There are 4 ways to turn a row about zero (a turn may also mirror it). The second row of each pair is the first, turned, with some noise. The first 36 pairs use one turn. New pairs use 2 turns, one after the other, and a turn may come again.
Known pairs, each followed by its turns in order:
5,8,1,11,10,-18,-11,0
-2,1,4,14,5,-16,-16,-3
Perul

33,22,5,-30,-24,-4,23,39
-38,16,-11,13,-28,-5,-44,16
lani

-14,13,-1,15,-2,46,-10,11
-2,0,41,-3,-21,26,10,11
Perul

-34,17,-14,-9,-4,32,-22,-13
-17,-3,-1,-43,24,15,21,0
lani

4,-12,7,-6,-25,33,20,-5
-30,-6,3,29,-16,6,18,-9
gal

-12,-17,-3,9,0,2,-9,-28
5,2,10,6,28,-14,8,13
turob

-7,9,-38,-18,-33,20,-5,0
-18,16,8,-31,20,3,-10,34
lani

21,6,5,-9,41,1,13,-24
-1,16,25,21,-22,18,22,-23
lani

-1,30,3,-2,-33,-3,12,-9
-27,20,-1,-30,7,8,-12,-1
Perul

6,11,-22,-17,22,-9,35,-6
10,-21,-12,-34,-5,-28,-2,8
Perul

4,26,23,-17,11,-21,-12,-4
6,-5,-30,12,-11,25,19,14
turob

-6,-21,-6,18,-18,12,6,18
-6,-3,16,-8,5,-14,-34,-4
turob

11,2,-12,-6,12,24,-25,24
9,9,26,17,-34,-3,-5,0
turob

-8,-42,-6,-22,20,-28,30,11
-21,7,4,-49,-27,5,14,26
gal

-38,-13,15,-52,-19,-16,-3,-20
9,-1,-1,-13,39,40,-39,-20
lani

7,26,-11,-2,4,-21,12,-15
-13,13,-16,-4,7,20,22,-12
turob

-4,-13,8,-37,31,-11,-18,8
30,-31,6,22,-14,13,19,-1
turob

-37,-12,28,35,-19,-27,0,4
-9,61,-21,3,12,3,-8,17
gal

-10,28,14,15,-32,15,-9,11
12,17,-20,38,5,-6,5,-19
gal

0,3,-1,24,-29,8,28,12
-20,-1,12,-23,-6,11,8,-32
Perul

-23,22,-21,23,-23,26,9,0
6,45,3,-18,10,-7,-26,-10
turob

-10,-17,-11,-29,18,0,14,-7
-7,-15,16,-16,-15,0,15,28
gal

-18,33,-4,2,4,-11,-23,9
2,19,18,3,-14,-3,-37,10
Perul

-13,49,3,1,-59,12,13,-28
5,50,-29,-57,12,10,-7,21
turob

-41,12,3,-2,41,13,-7,6
41,10,26,6,-7,17,0,30
gal

1,-30,6,-3,9,-26,34,3
9,-26,-34,-5,5,-7,1,-27
Perul

-14,-15,10,-29,-38,-18,17,-20
5,-7,9,12,36,21,-42,6
lani

-9,11,23,-29,26,25,11,-48
-23,-1,35,5,15,39,16,-40
lani

23,3,8,7,-32,33,-7,33
-2,-4,-23,25,-6,24,16,-43
gal

-2,-10,-15,1,-37,-30,-12,-9
29,-10,4,-6,10,2,-25,32
lani

27,-10,-8,-32,-20,-8,-6,14
-11,-30,-27,-16,-3,-3,18,-12
gal

17,-11,3,1,5,3,3,-15
-18,-12,7,-4,-1,3,-12,-2
gal

-10,-9,-40,-21,8,-15,-23,-17
17,22,-25,9,-23,-28,5,24
Perul

-53,1,24,35,51,-12,-2,32
17,-15,-66,6,-2,-2,44,-41
lani

14,11,-47,-25,-5,-20,23,-15
-6,9,17,-27,10,28,33,-35
turob

-41,39,-19,18,-35,-16,-18,-22
-41,42,-1,-6,-40,2,-32,9
Perul

New pairs, each followed by its turns in order:
-12,37,-3,9,-16,-25,-13,0
9,-11,38,-15,-18,-13,-20,-9
lani turob

2,16,-16,47,-3,-10,25,26
-27,0,15,-4,11,18,-37,-34
lani turob

12,3,-22,-4,2,46,17,-2
-11,-15,-37,12,4,31,5,-13
lani lani

-19,-39,-13,32,13,21,7,-24
3,-8,-5,28,47,-23,-5,27
Perul lani

11,-11,-1,11,51,33,-15,0
-9,1,-39,-37,24,5,23,-9
lani turob

1,33,9,-8,1,-7,44,7
0,22,25,-17,22,28,7,25
turob lani

15,-17,34,29,5,-27,11,-43
26,37,-45,15,15,5,27,-4
turob lani

11,25,40,-2,8,43,-22,-26
-13,-17,-51,7,-3,43,4,14
lani Perul

-2,-13,39,-15,10,1,-25,0
8,-7,9,-8,20,-8,35,28
lani turob

-5,-20,-25,31,-14,12,3,-28
3,6,-13,-28,33,3,-24,-15
Perul turob

-21,26,-3,-5,-13,3,27,-42
19,1,-11,-1,4,3,54,20
Perul gal

3,24,7,-2,-36,21,4,26
-44,-5,-4,-11,-14,-26,15,-9
gal Perul

15,30,-1,24,30,-10,-3,5
-5,18,-1,25,35,-11,-1,20
gal Perul

23,5,5,41,22,13,15,15
26,-30,-19,-9,18,21,14,24
turob lani

-36,-4,-9,-20,48,-22,-1,-13
-23,-15,25,-32,4,-15,29,35
lani Perul

7,-22,-1,-17,-2,-8,12,-2
-8,14,-7,18,-8,2,7,16
lani turob

-10,-5,-17,0,27,9,-19,18
-17,2,-25,0,-2,1,-16,-27
Perul gal

-15,-16,12,-8,14,-17,34,12
0,-10,29,6,27,-13,25,2
turob turob

-3,-8,-11,-14,12,-4,-8,20
-8,-14,-6,-6,2,-6,-14,-20
Perul gal

-15,-6,1,-12,-14,14,-3,3
-10,4,-3,-7,4,-12,-16,-17
gal turob

-6,1,26,-16,-8,-3,-7,6
0,11,-11,21,-8,1,14,18
lani Perul

-29,-8,-12,18,18,-4,-12,-8
-13,27,15,26,-7,0,4,3
lani lani

-13,-6,-2,16,20,-27,-3,-30
33,-7,-17,-11,13,-9,4,27
Perul lani

39,-10,10,13,46,-4,21,-10
15,-30,-37,34,0,-16,5,-30
Perul Perul

-35,-30,0,-5,13,14,-7,-20
-17,12,26,-23,1,-12,-32,-12
Perul turob

9,-5,18,-28,17,1,-35,-17
20,-12,42,7,-5,-18,-2,-20
Perul Perul

-25,-20,-1,33,-17,-4,5,0
-3,-21,14,-4,36,4,9,19
Perul lani

11,-15,-2,11,12,-11,-16,-5
-16,-9,-14,-4,-4,-10,-15,-13
lani gal

10,-22,22,24,-14,-29,-4,-6
-38,-20,19,12,3,-4,2,20
lani turob

15,-19,-20,-6,16,3,5,-19
-22,-21,2,16,-22,7,1,-8
lani lani

13,17,-32,-10,-19,-4,-11,10
-24,-8,18,-25,-8,-15,-14,16
gal gal

-4,-34,20,-12,40,-7,2,27
-20,-2,-19,37,-1,-6,32,-32
turob Perul

-15,6,-7,-2,21,19,23,-5
-10,-27,-3,11,-4,-14,-22,-5
gal lani

6,1,16,-5,-13,-15,-18,-14
4,-8,10,1,-17,-6,-19,-19
turob turob

-2,14,13,-8,-43,19,21,6
25,-1,-4,31,-32,13,-15,-1
lani Perul

-1,14,0,17,-3,17,16,-23
-1,16,-6,4,-8,8,23,24
Perul gal

-14,-41,3,8,-9,27,0,2
10,19,23,34,-22,10,12,3
gal gal

-67,-6,5,-7,-18,-21,5,25
19,7,25,41,19,-22,35,33
turob Perul

-11,21,10,8,3,-3,48,-42
50,-25,31,-3,19,12,-17,-8
Perul turob

-18,33,-35,-1,-1,3,-10,3
2,35,0,-12,23,16,-26,-6
Perul Perul

-4,-44,-19,34,30,-10,-9,-5
-13,-14,-26,48,29,-18,-10,7
turob turob

7,14,35,34,-29,13,8,-12
-2,-41,12,15,32,-14,-22,1
lani turob

12,-19,14,-28,-28,-8,-5,6
17,-21,37,1,-9,-10,-6,-10
Perul gal

9,46,5,-22,-20,-41,-2,5
10,7,23,-37,-21,18,40,22
turob Perul

0,-23,18,39,19,6,14,-13
-27,-31,-17,6,6,-22,4,-25
lani Perul

